The groups are shells around one centre, one inside the other: the same stretched ball of 6 dimensions in 6 sizes.
Known rows, each followed by its group:
-11.4	5.5	19.4	-4.9	-14.5	-8.4	-1.6	19.2	-1.2 => lazep
-6.6	15.4	14.8	-5.0	-22.1	-4.9	8.2	20.1	-43.4 => regi
-13.0	10.4	20.3	0.3	-29.1	-6.4	-7.9	25.9	-33.2 => Zutel
1.1	15.2	12.6	-17.3	3.7	-17.0	18.7	14.9	12.6 => gugid
-15.2	-2.1	-2.2	3.2	-26.6	-2.4	-17.1	6.3	-42.1 => Zutel
1.5	15.6	24.9	-12.4	-7.7	-15.3	13.8	27.0	7.9 => ruteg
11.7	-4.0	-22.0	-1.0	9.8	0.3	2.7	-15.9	-4.3 => lazep
5.0	3.7	16.3	2.3	-1.3	4.9	8.5	10.1	4.9 => Medis
5.5	9.9	-12.6	-8.2	8.5	-4.2	14.1	-7.4	-14.9 => ruteg
4.2	-6.5	3.8	11.8	-11.2	12.7	-5.2	1.6	-18.7 => lazep
-17.9	-15.2	-1.7	7.8	11.9	9.1	-17.5	-14.9	35.6 => Zutel
4.7	-12.6	-15.5	16.3	11.3	15.3	-16.7	-19.2	11.7 => regi
7.0	13.5	-0.2	-12.6	14.8	-9.7	19.1	1.3	12.7 => gugid
4.0	-8.9	-18.0	6.0	14.6	11.6	-0.4	-22.3	3.3 => Medis
-10.6	-13.7	5.0	6.7	11.4	9.9	-9.0	-9.6	37.1 => gugid
-0.6	0.5	-3.9	-2.2	2.5	3.0	7.8	-5.7	-9.8 => gugid
-0.4	31.8	17.7	-19.9	-15.1	-24.6	19.5	31.5	-28.7 => ruteg
-0.8	16.2	14.1	-14.5	-14.1	-19.9	9.4	24.2	-11.9 => gugid
2.6	7.9	-4.1	-12.3	19.6	-12.9	9.2	-3.1	32.1 => regi
12.1	19.6	-8.9	-16.0	1.7	-13.9	23.7	4.1	-28.7 => regi
-4.1	11.0	-4.9	-15.4	-10.0	-21.1	2.9	9.6	-18.3 => lazep
1.0	9.9	9.8	-8.0	-6.7	-5.3	14.5	11.3	-15.1 => gugid
-17.2	-13.5	12.2	18.5	-14.5	17.2	-23.6	1.6	-4.2 => Zutel
11.0	22.3	10.0	-11.0	10.4	-10.4	21.5	12.8	7.2 => ruteg
2.1	-18.9	-4.7	7.7	20.0	16.4	0.8	-20.7	36.6 => regi
-6.3	-4.9	-14.0	-4.9	-0.4	-4.2	-2.8	-10.0	-8.5 => gugid
6.4	-3.2	-0.5	13.3	4.7	15.7	-3.2	-6.4	-1.5 => Medis
-6.6	-10.9	2.4	5.1	4.2	0.0	-16.8	-2.0	33.7 => Zutel
4.7	-9.5	-11.9	10.9	9.7	16.6	-2.1	-18.1	-1.6 => Medis
-2.3	-15.6	9.2	10.5	5.2	17.2	-2.0	-7.0	22.0 => Zutel
4.4	22.2	19.0	-17.9	-11.6	-21.4	19.4	28.6	-11.6 => Medis
-1.3	-12.6	6.4	10.9	9.2	9.9	-12.4	-4.7	38.0 => lazep
-3.8	-13.6	11.3	15.8	1.1	14.2	-16.8	-0.6	27.8 => ruteg
-4.4	-2.8	9.7	13.3	-23.5	12.4	-10.5	9.2	-37.4 => regi
-13.3	-7.1	17.4	11.4	-4.4	15.5	-7.3	2.5	6.9 => regi
-15.0	-26.0	-8.8	10.5	10.4	15.8	-16.6	-23.8	29.2 => ruteg
4.3	-16.6	-24.1	5.8	15.4	7.7	-9.1	-25.6	16.3 => Medis
1.7	19.6	15.0	-11.7	8.3	-10.9	17.4	14.1	13.8 => lazep
-17.4	-12.3	-11.0	3.5	1.3	3.4	-16.5	-14.4	5.2 => regi
14.6	16.7	7.4	-6.9	4.6	-4.1	21.9	10.0	-7.3 => lazep
1.0	-21.2	-6.4	11.1	7.9	11.0	-14.7	-14.3	29.9 => lazep
-9.7	-17.4	-9.6	6.0	16.5	12.9	-6.6	-23.1	27.6 => Medis
-17.7	-17.9	-12.1	1.4	12.2	4.4	-13.4	-21.3	28.0 => Zutel
4.5	-2.9	8.7	1.5	-11.6	-1.8	-2.3	10.8	-2.9 => ruteg
1.5	7.1	6.3	-0.1	11.7	2.6	7.3	0.3	15.7 => gugid
-1.7	-10.0	-11.6	18.9	-8.5	20.1	-16.1	-13.0	-32.2 => Zutel
-8.3	-6.3	4.6	-4.1	11.7	-2.8	-1.1	-3.8	37.7 => Medis
5.9	-1.8	0.3	-2.5	28.0	5.6	14.5	-12.3	42.4 => ruteg

New rows, each followed by its group:
-3.4	-25.6	-9.0	23.1	10.3	27.8	-20.0	-24.7	19.7 => Medis
8.5	2.0	-12.4	3.3	3.1	2.0	-1.3	-6.7	-12.0 => gugid
-4.9	-31.7	-17.0	29.8	12.4	35.6	-26.5	-34.4	15.5 => Zutel
-11.3	-7.5	-0.4	-0.9	14.6	2.6	-2.8	-11.0	32.4 => Medis
4.9	-4.1	-9.4	-1.9	1.9	1.6	5.6	-7.9	-8.2 => gugid
4.6	18.3	-0.7	-2.4	-14.8	-5.2	5.9	11.9	-47.9 => regi
-0.2	-15.3	13.3	20.3	10.4	23.5	-11.8	-6.3	37.7 => Zutel
9.6	4.5	-2.7	9.0	-0.6	12.0	4.1	-2.7	-23.6 => regi
-5.8	-5.7	-12.5	6.7	-7.9	5.1	-13.0	-8.5	-23.7 => gugid
6.5	-0.1	4.8	6.1	2.0	12.8	9.2	-1.9	-8.4 => regi
4.0	-19.4	-15.4	15.2	7.6	15.4	-16.6	-20.1	12.0 => gugid
15.5	14.2	-11.3	-13.6	-1.5	-12.0	21.3	2.7	-31.4 => Zutel
6.2	-1.7	-15.8	-1.2	7.9	2.7	5.7	-13.5	-8.5 => gugid
8.6	-5.2	0.5	10.9	6.6	11.1	-4.5	-4.5	12.5 => gugid
4.5	-7.5	-7.9	10.1	4.0	14.7	-1.6	-12.5	-8.0 => gugid
6.4	2.9	-3.2	-9.6	-16.3	-14.1	4.2	10.6	-24.8 => Zutel
7.5	16.1	-1.2	-21.9	-0.2	-24.6	18.9	12.1	-4.0 => lazep
-0.5	-23.4	-8.4	18.3	24.3	23.7	-14.4	-27.1	46.8 => lazep
18.4	24.8	7.3	-9.3	-17.0	-13.5	18.6	24.5	-45.4 => Zutel
-10.6	-26.6	-17.5	16.2	8.6	19.8	-22.1	-28.5	14.9 => Medis
-6.8	2.4	13.5	1.2	9.1	1.7	-0.9	4.0	29.6 => lazep
-5.1	-26.3	-26.2	17.1	20.1	23.4	-18.1	-38.3	20.2 => regi
-0.1	-5.9	-4.9	-3.2	-0.2	2.3	7.1	-6.7	-7.2 => regi
-4.6	3.7	-5.7	-18.9	13.1	-18.8	9.7	-2.8	27.0 => Zutel
5.7	5.4	8.8	5.4	-19.1	0.9	-3.2	15.4	-29.4 => Medis
0.9	-14.3	2.3	8.8	13.7	9.8	-8.6	-9.1	41.7 => Medis
-7.6	7.7	24.3	4.2	-2.3	5.0	1.2	14.5	10.4 => regi
-6.1	1.3	-3.5	3.8	-3.5	7.1	-0.7	-4.8	-22.0 => lazep
-12.5	-15.5	-8.8	0.3	-5.5	3.1	-8.2	-11.5	-5.1 => Zutel
4.4	7.7	-6.0	-9.5	0.2	-3.6	18.1	-2.0	-23.6 => Zutel
15.8	21.8	9.4	-11.5	-7.8	-13.1	21.6	20.6	-24.0 => lazep
0.8	-0.2	18.4	3.1	-16.9	-2.7	-5.9	19.6	-1.3 => Zutel
0.7	-7.9	-22.4	-2.8	12.6	-1.9	-3.3	-19.5	8.7 => Medis
-6.4	0.5	13.1	-4.7	-16.5	-3.9	4.2	13.1	-15.4 => Zutel
-6.4	19.9	20.3	-19.4	-20.9	-23.5	13.9	30.6	-22.2 => regi
-0.5	-19.7	-17.9	16.4	20.0	19.7	-16.0	-28.8	27.0 => lazep
-7.9	-12.9	-1.5	12.8	0.1	10.2	-19.9	-7.5	13.4 => gugid
14.2	19.3	3.6	-18.0	15.4	-12.1	32.6	5.9	7.6 => Zutel
-3.3	2.7	-1.2	8.9	-26.1	4.8	-11.3	7.9	-54.2 => regi
-9.0	9.6	7.5	-3.5	-9.9	-7.5	-3.2	11.6	-12.6 => Medis
-13.5	-20.6	7.2	10.9	3.1	15.9	-11.9	-10.0	26.7 => regi
6.4	-7.7	6.8	17.8	13.3	19.7	-7.6	-6.7	28.6 => Zutel
-12.0	5.4	17.1	3.8	-24.9	0.0	-7.9	19.0	-29.8 => ruteg
-2.3	-4.0	6.2	6.4	-7.4	9.6	-0.5	1.2	-12.6 => gugid
4.0	-14.0	-8.0	19.2	1.4	19.0	-16.4	-13.0	-0.6 => Medis
